The first 8 rows are patterns. Each new row is the sum of 2 different patterns, raised or lowered, with some noise. Before adding, each is slid sideways (what falls off one end comes back at the other) and multiplied by a number that may be negative. Names go in the order of the patterns.
Some rows, each with the names of its patterns after it:
 13   6  13   2  14 -15   5   7   6 -14  11  11  -5 -10   2  -7 -16  -2  -4   7  -3   8   6  -2  15  -6 -13  -2  10  -9  -8  -2  -6  -7   0   3   5  -3  11  -4 -10   4 -12 -13 -15 -15 -15 => Q_184
 -3  -6   4  -4 -13   8  -5  -8  12  13  -7   0 -14   8  10   2  -2  13  -4 -16   4  13  11   1  12 -13 -15  -9   8 -11  -1  -3 -14  11  -9   0   4   6  -2   0  12   8  15  -3  -2   7  16 => Q_734
 -9 -16 -14   4   5  14  -5  -5  -5  13   1   8  12  -1  14  -6 -16 -14   4   6 -10  -5  13   3  -5  14   1   6 -14 -15   7  -8 -16 -12  10  -7  -1   4  -4 -11 -10   4  -4  -8   9 -10  15 => Q_502
-15  -6 -11  -7  -1 -11  -9   3  12  14   9   9  -1  -3 -11   9  -5  16   6  16 -14  10 -15   8  -3  -5 -15  -4  12  -8  -1   0 -11  -3   0 -15  -4  13   8 -11  -5  -9  14  -2  15  11  -6 => Q_451
 -5 -13   6  11 -10   9   2   8  -9   4  15  12  14 -11   3  -7 -16  -5 -15 -14   8   7  -7  -5  -2  10  -6  15  -5   6   1 -11  -5  -4   7 -13   7  16 -13  12 -10  -7  -4 -15  12   4  -4 => Q_910
  7  -9   8  -5 -14  -9   0 -15   4   0   9  10   4  15   7   7   3   2  -6 -14  -5  -6   2 -11  -5   3  -6  -3  11  16   1  -8   9   9 -10  14  -1  -5  -1  13   9 -13  15  -8  -7 -15  -2 => Q_980
  4 -15  -8   5  10  -2   2  -9  -1   6   8  11   3  11 -14   6   8   7   6   3   2   9 -10  -1   1 -11 -16  15  -9  -7   4  12 -13  12  -1  15  -5  -9  -1 -13   8   7 -11  -1  13  -3  11 => Q_672
 -2 -12   4   7 -10 -15 -12 -13  -9  -4   6  12  14 -10  -4  14  -8  -3  13   0  -3 -13   6 -12  -5   0   3  11  -1  -9 -10 -15  11  14 -10  13   9 -14  15   6  -5  -8  -3  -2 -10   1  12 => Q_864

New rows. What belongs after each?
 3  3 14 16  7 15 24  5 14 24  3  0 24 19 21  8  5 10 11  5 13 28  4  2  6 12  7 22 24 25  6 19 15 12 24  8 24 12  6  8 14 17  2  4 -3 12 14 => Q_734 Q_672
-22 -14  -9 -13 -10  -9 -21  -8 -15  -7 -21  -2 -14 -14 -20 -23  -5 -18  -5   0 -13  -3   1 -17 -11  -5 -14 -13 -16  -4 -21  -8 -18 -12  -3  -5  -5 -14   1 -20 -18  -1 -15  -3  -6  -8   1 => Q_910 Q_672
  5   5   1   6  -1 -11   9 -10   9   6  -1   9 -13  -1   4   2   5  -3  -4   6  -4   4  -8   9   0 -15 -12  -7   9   3   3   9   3  12   6  -4   2   5   0  -2  -7   1  -6  10  -1  -3  13 => Q_734 Q_910
 10 -20  14 -12 -12  -1   5   5   2   6 -10 -17  19 -10  14  13   2  21 -15 -15  -6   6  14 -12 -13  16  -6  -6   2   8   0 -23 -21  -7   3 -14  -3  19  -1  12  14 -10 -14  -1   6  -2 -15 => Q_502 Q_910
-20   0 -28 -10  -1  13   6  -5   7 -14  -6  -7   7 -12  16  -6   6 -26  -6 -23 -11 -15 -17 -22 -13   7  -5  -5  -4 -18  -3  -4 -22  -7   5  -9 -28 -12  -9  -2 -16  12  -8 -13 -17 -13 -27 => Q_451 Q_980
  9   3  11   9  11  14  -9  10 -11  -2   9   1  -8   4  -2   2   2   4   1  -2   6  -7   7  -5  -1   8   8   4  -9  11  14 -13   7  -1 -10  -1 -10  17  12  -5   4   4  12   3   1   8   1 => Q_502 Q_910
-16  -3 -22 -23   0 -26  -3 -14 -26 -27 -18  -7  -9 -21 -18 -16   3 -14 -13  -9 -23   4 -11 -32 -18  -6 -17 -13 -14  -6 -16 -20  -4 -18  -8 -19 -28 -14 -18 -23 -29 -14 -26 -21 -15 -19 -19 => Q_502 Q_864
 6 22 26 -3 22 11 32  2 11 24 -5 29 14  0 11 16 20 27 15 -1 -1 22 30  6 22  8 18 14 24 33 24 33 -5 21 16 10 17  7  8 28 10  9 12  4  8 24 17 => Q_910 Q_672
  1  -5  -2   0  -5  -2   3  -5 -13   5  -2   2  13  16  -4   2  12  -3 -12   5   5   3  -3  -7   8  10 -10   8  20   6 -11  -1   2  -7  12  17  13  -5  10   7   0  15 -12  12  10   7  -3 => Q_734 Q_502
-12 -19 -22 -12 -19 -12 -16  -9  -9 -19 -11  -7 -18  -6 -14 -20 -15 -13 -20 -16 -17 -14 -16 -19 -14 -13 -18  -7  -8 -17  -7 -14 -19 -11  -9 -14 -18 -17 -13 -16 -12 -19 -18 -15 -14 -17 -11 => Q_910 Q_672
  6  11 -14 -10   3  -3  -1  12   6 -14 -16   6 -18   2   5   5  -4  -4  14   2   9  15   6  -1   6   2  -3   1  -5   6 -20   0 -14   2  -4   2   2   2  11  -6   8   3  -8   3   2 -17 -15 => Q_451 Q_980
  0 -20  -3  -7   8   9   4 -20  -5 -25  11   6 -15  -1   2  -8   4   0  -7 -17  -8  -5 -20  -5  14  -1 -20  -2  -3  -4 -17  -5  -8 -14 -16  -2   0   4 -13 -13   3  -9   1  15   1  -1 -15 => Q_451 Q_864
 -2  17   6  -9   5  15   3  -8   4  -2  -4   4   9   9  -2   9   3  -8   9 -13  -1   1   1  -9   6  -2  12   6  11 -13   4   1  -1  -5   0  10   7   3   1  -5  -2   3  -7   4   3  -1   4 => Q_184 Q_502
-14  -1  -4   3 -18 -12  -3  12  -8 -11  -2 -14 -12   4 -13  -3   8   4 -10 -10  15   3   7 -17  -2 -23 -25  -3   4   1  -3  -2  -3   0   1   0  -6 -17 -19  -7   2 -10  13 -14  -4 -20  -2 => Q_451 Q_980
-18 -17 -15  -3 -17 -18 -22 -25 -16 -19  -5   2   2 -20 -10  -3 -19 -18  -6 -14 -20 -26 -11 -22 -17 -10  -5  -2 -11 -21 -16 -22  -5   1 -20  -7 -11 -23   2 -12 -19 -15 -20 -13 -18 -11  -8 => Q_980 Q_864
-20   7   5   4 -15  11  -2   0  -9  20  28   7   8   8   8   4  20  -6   3  -4  15  27   0  17 -11   0 -11  11  13  -9   7  -8 -11 -13  16 -15   3   0   9  13   7  12  20  13   6  16  11 => Q_980 Q_672
 -7   6 -12 -26  -5 -27  -5 -11  -5 -24 -17 -12 -22   7   2  -7  11   5  -4  -5  -7 -12  11  -9 -14 -17   0 -31   1   2 -11  -8 -12  -4 -23  16   1 -13  -2  -8   4   3   8  -3 -10  -9  -6 => Q_734 Q_910
  2   2  -7   9  -4   9  -7 -15  -8   6   6  13  -8  -9   1   2  -4   9   1  -4  10  -1  -9  -8   5   2 -11  -2  11  -1  -7  11   6   8  -3  -6   5  -8 -15 -13   9  -3  -7   5  -2 -12  -7 => Q_502 Q_864
 23  -5   3  10 -13  -3  14  -3  14   5  -7   9   8 -15   2  19   7  -7  -4  -3  -6  17  20  17  -1  18  -4  10  19  -1  14   6   2   4   0   3  -5  -9 -17  15   1  -5  -6  13   2   8   6 => Q_734 Q_672
-10  14  12  20   9   9  11  17  23  -7  15   6   1   4  14  12  -4   2   0   4  13  -7   0  17  18   1   6   7   4  13  14  -9  -4   6  -1  16  -8   2  14  14  -5   5  22   6 -10  -3   8 => Q_734 Q_502
-10   7 -10 -11   7  -4 -13   3  15 -14   3  -8  12   7  -3   3   5  -1  -7   6   9  14  -2   7 -15 -17 -10  -2 -13  -5  -5 -13  10  -1   1   4   2   3   1   8   8  11  -9 -10   4  15  -7 => Q_734 Q_980
 3 18 -6  9 15  3 -4 17 23 16 16 36  5  9 25 -7 -9  6  1 11 21 12 26 18 17  4 32 18 10 -8 24 15 21 17 24  1  8 13 14 32  3 30 20  9 24 10  3 => Q_184 Q_734
 -3 -11 -13 -24  -7  -2  -8 -22  -4  -6 -19 -12   5   6 -11  13  10 -16  -1 -10  -7  -7  12  -2 -14 -29   6  -9 -13  16 -24 -15   6   2 -12  -2  -6  -9  -4   2   1 -17 -10   1  13   6   1 => Q_672 Q_864
 -8  18  -9   1   5   1  12   5 -11  -4   1  19  10  -5  10  22  -7  26  17  -2 -10  -1  -3  -7   5   9  -2  -2  17  20   3  -1  -5  -6  -8   8   7  25  21   7  -7  23 -11   8  14   3  -6 => Q_451 Q_864
-11  -5 -19 -16   0   1 -15  -9  -3 -16  -8  -1   1 -12   6  -3 -14 -14  -9  -5   2  -9   2 -22 -22   1  -9 -11   6 -14 -11  -1   1  -7 -12  -9 -13 -20  -6   0  -6 -17   0  -7  -3  -8   4 => Q_451 Q_864
 6 15 10  8 23  9 26 18 17 20 15  7 11 -1 10  9 20 14 10  1 17  8 10 14 19  7 15 24 16 19  9 18  1 11 16  6 18 21 14 10 13 17 13 11  9 19  6 => Q_184 Q_672
-18 -15 -12   6 -23  -1  -4 -10 -20 -25  -3 -11   1   5 -13 -22  -6 -17 -23   4 -16 -11  -7   4 -10 -10  -7 -16 -23 -16  -4 -18 -18  -3   5   6   3   0  -8 -11 -19 -24   1  -6 -28 -12  -9 => Q_980 Q_864
 -3   0  -5  -1  -9  -7 -14 -21 -15   6 -11 -21  -4  -6 -25   5  -2   7  -6 -12  -8 -13   2  -4 -24 -17  -2 -16   2  -3 -15 -20  -2  -8 -13 -15  -9 -15   5  -6   2  -4   8 -18 -10   2  -2 => Q_451 Q_672
-42 -27  -1  -2   6  -9  11 -24  -4  -6  -7 -34 -15  -9 -24 -23 -22 -25 -28 -22 -21   1  -5  -6 -16  -9   7 -29 -16 -17  -9 -24 -12  -9 -31  -9 -21 -17 -22 -19   2 -26 -18 -16 -38 -35 -30 => Q_184 Q_980
  8   6   9 -10   7  11   1  12  -8   0  11   3   7  -8   3  -5 -18 -12 -10   7  -5  11  24  15  22  21  -5  -5   4  13   2   2  12  -2  -1   3  -7  17   6   4 -12  12   4 -16  14  -8   6 => Q_451 Q_910
  9   8  11  11   6   1   6 -17 -20   3 -12   6 -13 -11  -4   6   0   8  18  -6  -2  -6  -3  -5  13   3  -6  -8  15  -7  -5  19 -20   7   4  -3 -16  -7  10 -23  -1  -7  15   3 -11  -6  -4 => Q_734 Q_980
 9 -2  7  7  7  2  6 10 13 15 16  2  6 -1 -8 22 12  3 -4 22  5 10 20  0  7  2  9  3  5 15 -5 15 -6  0  1  8  3 21  9  3  8 26  5 17 22  1 11 => Q_734 Q_502
16 22  8 11 12 27  4 24 35 24 15  7  8 12 13 19 -4 18 18  9  8 12 24 25 27 17 10 18 14  9  5 19 14 11 19 31 33 20 29 14 17 -1 17  5 23 13 15 => Q_184 Q_502
23 27 19 29 10 11 23 22 17  0 -5 12  0 12  9 25  3  7 -6  0  7 21  9 32  9 23 24 18 11  7 21 14  6 24  5 15 20 15  9  9 23 11 26 -2  5  9 -3 => Q_451 Q_910
13  3  3 12 15 24  7 28 -2 -7 -3 19  7 19  6 -1 15 13 12 19 22  9 19 16  7 13 12 13 10 19 17  9 11 17  3 20  0 -2 23 16 -2  5  8 13 18 15  8 => Q_734 Q_502
26  9 21 18  2  4 13 22 11 11 11  9 24 15 14 10 22  7 23 17 16 16 21 16 23 12 13 20  5 -3 18 10 12 13 20 10 23 11 29 11 11  7 -1 22 15  0  8 => Q_502 Q_672
 13   4  -9  14   8 -17   3   3   0   5  -2  12   5  13  23   3  10  15   4   6  -6 -12  -7  10   1  -2   8  -8   1  19  25  13  -2  21   3  -2  22   9   4   6  18  20 -14  18  -2 -10 -20 => Q_980 Q_672
